All rows are made from the same 11 directions, up to rounding. Whole rows:
[[-20  19  18 -20  26  -3  13  -4   5  -5 -50   9   3  18   8 -19   8  18
   24  46  -7  17   3  26]
 [ 17  -6   4  24  24  16   5 -43  46   6  20  -6 -20   8   0   7   6   4
  -27 -31  24   6 -56  24]
 [-24  -7  40 -17  12   0 -17  36  10  -1  -1  21   9  -6 -14   0   6 -23
   33 -28 -14  -5 -12   3]
 [ -1  -6  40   1  12  11   1   7  22  27  17  22 -10 -22  -3   6  -1 -22
   31 -17   7   1 -24  -1]
 [-14  46   7  19  -6 -12  13 -19  -2   8  24   1 -36  -9  17  14   7 -10
   33   5 -17 -16  46   0]
 [ 29  42   5 -26  -4   1  -4  32  20  -7   9  -6  23 -26   6  15  15  14
   15  39 -16 -15 -29   4]
 [ 11  -9 -21  -9  -7  -8   4 -22   2 -47 -22 -23 -11   0   6 -30 -21   6
   -1  18  20  -5  10  -5]
 [ 17 -19 -24  10  11  23  18 -38  -4   3  -6  -8  22  25  -1 -15   4  36
  -27  13  12  24   5   3]
 [-18  -5  17 -11   9 -10  -8  13   2  -7 -27  12  19  14   1  -6   4 -12
   24  -7 -16  16  -1  13]
 [ -8 -10   9   2  35  11 -13 -25  39 -13 -21  10  48  48  -7   1  36  13
   -2 -40  -9  25 -50  54]
 [ 16 -24  27 -19  13  17 -14  50  17  39  20  14  49  -3 -21  14  19   6
  -22 -19  -7  25 -54  -9]
 [ -8  32 -32  30  -5   9  12 -47 -24 -16 -14   6   2  15  19  15   6   6
   31  14 -26 -15  40  31]
 [ 15  28 -58  28  -6  33  -3  -2 -37 -38   0 -10   3  -2   1  39 -13  13
  -21  16 -52 -39   0  25]
 [-32   8   2  11   9  -4   2  -5 -14  12   1   5 -12  25  -4   4  13   6
  -12 -12 -13   2  30   6]
 [  9  21  11  -1   4  19   6  -7  13  17  19  13   5 -18   0  12  19  11
   23  12   7 -21 -12  10]]

Rows cut short, each followed by the rest of it:
[  1 -15   5   0 -22 -30 -32  28  18  10  39  -7  12   0  -9  18  15 -29
 -26] | [-67   7  -1 -23 -16]
[ 19   0 -45   4 -24  -1  -9  -1 -14  -6   8 -19  -2  -6  -3  14  -1  16
 -52] | [  9  20 -28 -17  -2]
[ 18  -5 -35   0 -23 -11   0 -18 -14  15 -37   3  25   1  18   7   2   8
 -10] | [ 35  27   4 -22  18]
[  1  16  12 -17  -8 -25 -24  31  26 -13   8  -6   7  -8  -1  12  14 -16
   1] | [-19  -5 -11 -32   6]
[ 13  -6  43 -14  10 -12  10  -6  38   9 -13  10  -5 -21  16 -20 -12 -24
  52] | [ 11  20  29 -22  -4]
[  5  -2   4   9  12  22  -2  24 -10  -7   0   9  14  -4  -3  18 -15 -13
  12] | [ -7 -47   9  -9   5]
[-36  16   1   4   2 -24 -25  -8  13 -12 -20  10  -8  21   0  17  24 -17
   3] | [-34   2 -24 -24  45]
[-17  12  -3  -3  -2 -19 -12  -5   2 -31 -14  -3  17  22   5  -3  13  -9
  23] | [-18 -22   2  20  16]
[-40  16  -8 -10  -7 -12 -16  16 -22  -8 -36  12 -39  -9  -8  10   0  -5
 -11] | [ 18  18 -57 -13  27]
[ 38 -18 -12  30 -28 -33  -6 -10  20  11  45 -24   5  -3  21  16 -16 -40
 -15] | [-53  -5  44  -4 -31]
[ -1   4  -5  18 -11  15   7   1 -25  31  26  13   2  -9  -1  19   3  -1
   6] | [ -4 -13  -7  29 -13]
[ -6 -20 -18  15   3  22   8 -12 -26 -15  26 -13  -6  17 -18 -14  -8  17
 -27] | [-22 -11  -2  50 -25]
[-32   8  -3   6 -12 -29  -2 -26  -9  19 -24  13 -12  16  11   0  17  -7
   9] | [-1 24 -6 19 19]
[  8 -11  -9  30  14  11  -5  -2   5   2  13  -5   0  15  -1  25 -10 -13
 -30] | [-37 -30  22 -27  11]
[ 20 -42   5  -4 -15  -6   0   3   6 -10   8 -13 -31 -32  -3 -24 -43 -26
  -6] | [-10  40   1 -11 -38]
[ 14  37   3   0   0  15   9  11   1  11  24   3  -3 -23   4  20   9  11
  14] | [ 27 -18 -19   1  -1]
[ 16  10 -26   9 -14 -16   6 -21  -5   1 -16  -9  18  12  23   6   2   3
  -1] | [19 -4 22  7  8]
[-22   1   1  16   5  -1 -16 -47  25 -23   8  10  10  26  -5   2  32  -7
  24] | [-60  11 -23  -4  38]
[-49   2  14 -38   4  -9 -10   8  -8  -4 -36  14 -16   7 -21 -28  25  25
  -2] | [ 22  47 -46   6  14]
[ 24   8 -14 -12 -17  -7  11  -3  -2 -15  23 -25  12  -6   4 -20   0  20
  -1] | [ 21   4   5  41 -35]
[  9   6   2  25  -4  -7   5  16 -12   8   8  -1 -16 -12  18  24 -31 -37
  11] | [ -6 -44  27   8 -12]
[-20 -33 -12 -13  13  16  -6  13 -23 -19 -15  -6  15  30 -29 -23   1  28
 -44] | [-9  1  0 13 -7]
[  7   7  -2  -4  10   9  -3   1  12 -36  10 -14   2   3  -7  -6  -1   7
   0] | [ -8 -15  -8  -1   2]
[ 27 -13 -22  10  -2   7  13  15 -19  15  18 -22   7   7   1   4 -18  15
 -51] | [ 12 -20  37  13 -33]
[ 20  14   4  -1  19   8  -1  25   8 -56 -31 -10   6  -9  15   7 -39 -26
  34] | [ 17 -66  21 -23  16]
[ 14  24  10  -3  -4   8   8  -8  12  39   5  21  21 -17  12  18  24   8
  32] | [ 26  10  -5 -17  15]
[  5  -8  15  31   6  20  19 -45   6  75 -21  47 -11 -20  22  26  -1 -19
  35] | [ 16  35   8 -46  37]
[  7   8  24 -11   5 -20   2  16  21 -29   5 -17 -10  -7  10 -16 -17 -21
  27] | [ -3 -23  25  14 -19]
[-37  15  21  -1   6 -13 -17  14   5   7  15  13   6  20 -11  12  33  -7
   8] | [-41 -19  -9  14  12]
[ 25   8 -22  23  14  54  18 -10 -18  14  25   3  15  -3  -7  23   0  32
 -18] | [ 18 -28  -5  -1   4]
[ 17 -44 -22  13  12  26  -9 -21  12 -31   4 -14   9  16 -17  -8 -14   6
 -42] | [-40  12   2 -39   8]
[ 17   0   0  10 -24 -29  -7   5   5  24   2   6  24  -7  24  21  -1 -34
  24] | [-13 -11  31  -7  -4]
[ 16 -12 -11   2 -19  -1  11  -2 -15  36  13  -1  -2 -14   3  -1  -5   8
 -18] | [ 19  26   6  11 -27]
[  2  -4   3  -4 -24 -11 -15  15  -2  19  22  10  21 -13  -2  13  15 -14
  12] | [-22   8 -11   2 -12]
[-40  11   4   2  -2 -20  11  -8 -30  28 -44  19 -32   6  12  -2  -3  -6
  12] | [35 12 -3 28 13]
[ -1  -3  26  -8   6  -5 -13  12  23  19 -10  23  33   0   3  12  18 -18
  30] | [-18  -4  15 -38  21]
[-13  -9  22  25   6  10  -7   6   3 -19  49   1 -26  -7 -12   7 -17 -37
  22] | [-67 -34  -7  30 -21]
[ -3 -42 -17 -25   0  25   0  -1 -24  -3 -35   9  27   7 -22 -30  -1  34
 -21] | [ 25  40 -13  -7  -1]
[-13   1   0  -7   0  10   1  -8  -6  40 -18  23  -4  -7  -6   7  20  19
 -10] | [ 25  43 -27 -27  22]
[-20  -9  -5  -9  20  34  -5  23 -24 -18  -6   5  11  15 -30  -4   5  27
 -23] | [  0 -22 -21   7   5]
[ 30  -7 -14  10   1  13   2  -4   7 -24  30 -20  28   8  -1   0  -5   5
  -7] | [-22 -30  23  10 -16]
[  4 -11   3  -5  18  42  16 -12  -9  12  -1  15  31   8 -13 -12  13  36
   9] | [19  0  4 11  3]
[  4  16 -26  -5   8  18  -1   5 -16 -28 -20  -6  27  16  -3   6   7  27
 -11] | [ 25 -31  -7   0  21]
[ 25   4 -19  -2  -9   4  18 -10 -16   1 -23  -4  16  -8  18  -6 -15  11
  14] | [50 -3 18 12 -5]
[-15  30  22  -9  -2 -38  -9  16  17 -30 -11  -7 -20  -5  16  -2  -6 -33
  40] | [ -4 -25   2  13   4]
[ -1 -15  -5  -1 -17  -7  -6   9 -15   3  -2   3   0 -10  -1  -1 -11 -14
   3] | [ -5   8  -6   9 -14]
[-30   2 -12  -1 -14 -18 -14 -11 -13  28 -17  18  15  21  -2  11  35   8
 -11] | [ -9  25 -16   0  24]
[  3  10   5  -5  -3 -13 -18  31   9   2  16  -2  37  12  -1  20  21  -8
  -3] | [-27 -35  17  -9   1]
[ 16 -10   6  25  13  28   9 -22  16 -14  40  -7 -29 -14  -6   1 -20 -10
   1] | [-31  -4  -8  -3 -11]
[-12 -21  -1   4  13  32   3 -28  -6  -7 -19  21   8   5 -12 -11   2  10
  18] | [ -4  18 -20  -7  23]
[ 30 -13   7   1  -6  15   2  19   3  61  11  20  28 -22   3  25   4  -1
  -8] | [ 13  12  18 -47  -5]
[ -3 -13 -27  -4 -52 -30 -11   8 -36  33  30  -2  36   6  -2   1  25   4
 -15] | [-18  21  -3  60 -41]
[-10  45  25 -29   2 -30  -3  22  27 -44  11 -25 -41 -16   2 -19   2  -2
  19] | [ 17  -4 -25  20 -14]
[-35  -5  -3  -2  -9 -26 -13  34 -23  18  16 -13 -42  11 -18   4   1   0
 -66] | [-20   9 -14  20 -26]
[ -8  14 -26  -2  -7  -8 -31  41 -16 -62 -21 -14 -10  -5  -6  24 -22 -23
 -17] | [-10 -44 -36 -27  21]
[ 16  -7   9 -28   3  23   8  18   0   9  11   1  22 -14 -16 -19   9  33
  -3] | [ 30  17  -5   0 -22]
[-4  7 12 -1 11 -1 -1 -4 17  1 11  0  9 13 -2  0 17  5  2] | [-15  -7   9  -2   6]
[-13 -18   0  13  -6 -10  11 -31 -10  17  16   0   8  25   2 -19  10   3
   4] | [-25  10  27  58 -22]
[  9 -26   2  11 -16 -24  -3  -4   2  30  -1   4  16   5  15   4  -7 -28
   2] | [-23   7  42  -2 -13]
[-17  -4  12 -17   0  -9 -15  28   1  22  -2  10  11   6 -13   5  21   4
 -19] | [ -9  11  -5 -18   2]
[ 20  11   3  -3  -6 -12  18 -13  11 -12  10 -22 -34 -21  15 -20 -22  -1
   9] | [ 28  15   6  20 -26]
[-42  14  16 -20 -16 -47 -27  24  -2 -14 -14   9  19  18   1  -3  27 -24
  34] | [-30 -15  -6  32   6]
[-24  15 -25  35 -13 -19 -12 -19 -19   9   1   5  -8  23  11  34  11 -19
 -11] | [-34 -21  -7  14  25]
[ -6   6  11 -35  -8 -26  -6  26   3 -12 -15  -7  19   3  -1 -22  11   7
  11] | [ 19   4   7  17 -15]
[ 13  62  27 -13  10 -29  28   3  28  38 -10  -6 -20 -12  36   6  13  11
  20] | [73 -5 33 -3  4]
[  3  -7   8   7   4  35  12 -45  14  17  33  16  -9 -15 -14 -11  19  20
  19] | [-11  48 -38   4   1]
[  9 -28  -2 -15   4   0   0  -4   7 -33 -16 -14  13   9  -5 -32 -15   5
  -2] | [ -1  10  17   1 -11]
[  8   4 -40  29 -50 -27  -4  -5 -45  44  -2  12  25  -4  28  39   0 -26
   7] | [  1 -11  11  29  -5]
[ 24 -31   3 -13  15  12  -5   3  31 -34  11 -24   3   2 -16 -25 -14   9
 -31] | [-20  16  11 -36 -13]
[  7 -15  -3   7   2  16  13 -27   2  37  19   6  10   8  -6  -6  18  26
 -19] | [-2 32  8  5 -8]
[ -9   9  13  -6   4  -1   3  -6  12   0  10  -1 -26  -9  -5  -9   5   5
   2] | [  2  22 -20   2  -3]
[  4 -27 -17 -17 -23  -8  -6  -7 -15  15 -18   8  47   9  -2 -16  17  15
  -1] | [ 8 34  6  8 -6]
[-28 -27 -20  16 -19  -7  -4  11 -57  35 -20  19   3  13  -2  13 -10 -14
 -18] | [-7 -5  6 32 -8]
[  6  38  42 -16   8  -4  -2  31  35  15  43   3   2 -21  -1  13  25  -3
  28] | [ -5 -19  -4  -7 -10]
[-15 -23  15  31  32  30  11 -29   5  28  25  14   8  35 -12   4  14   8
 -11] | [-48 -15  31  10   8]
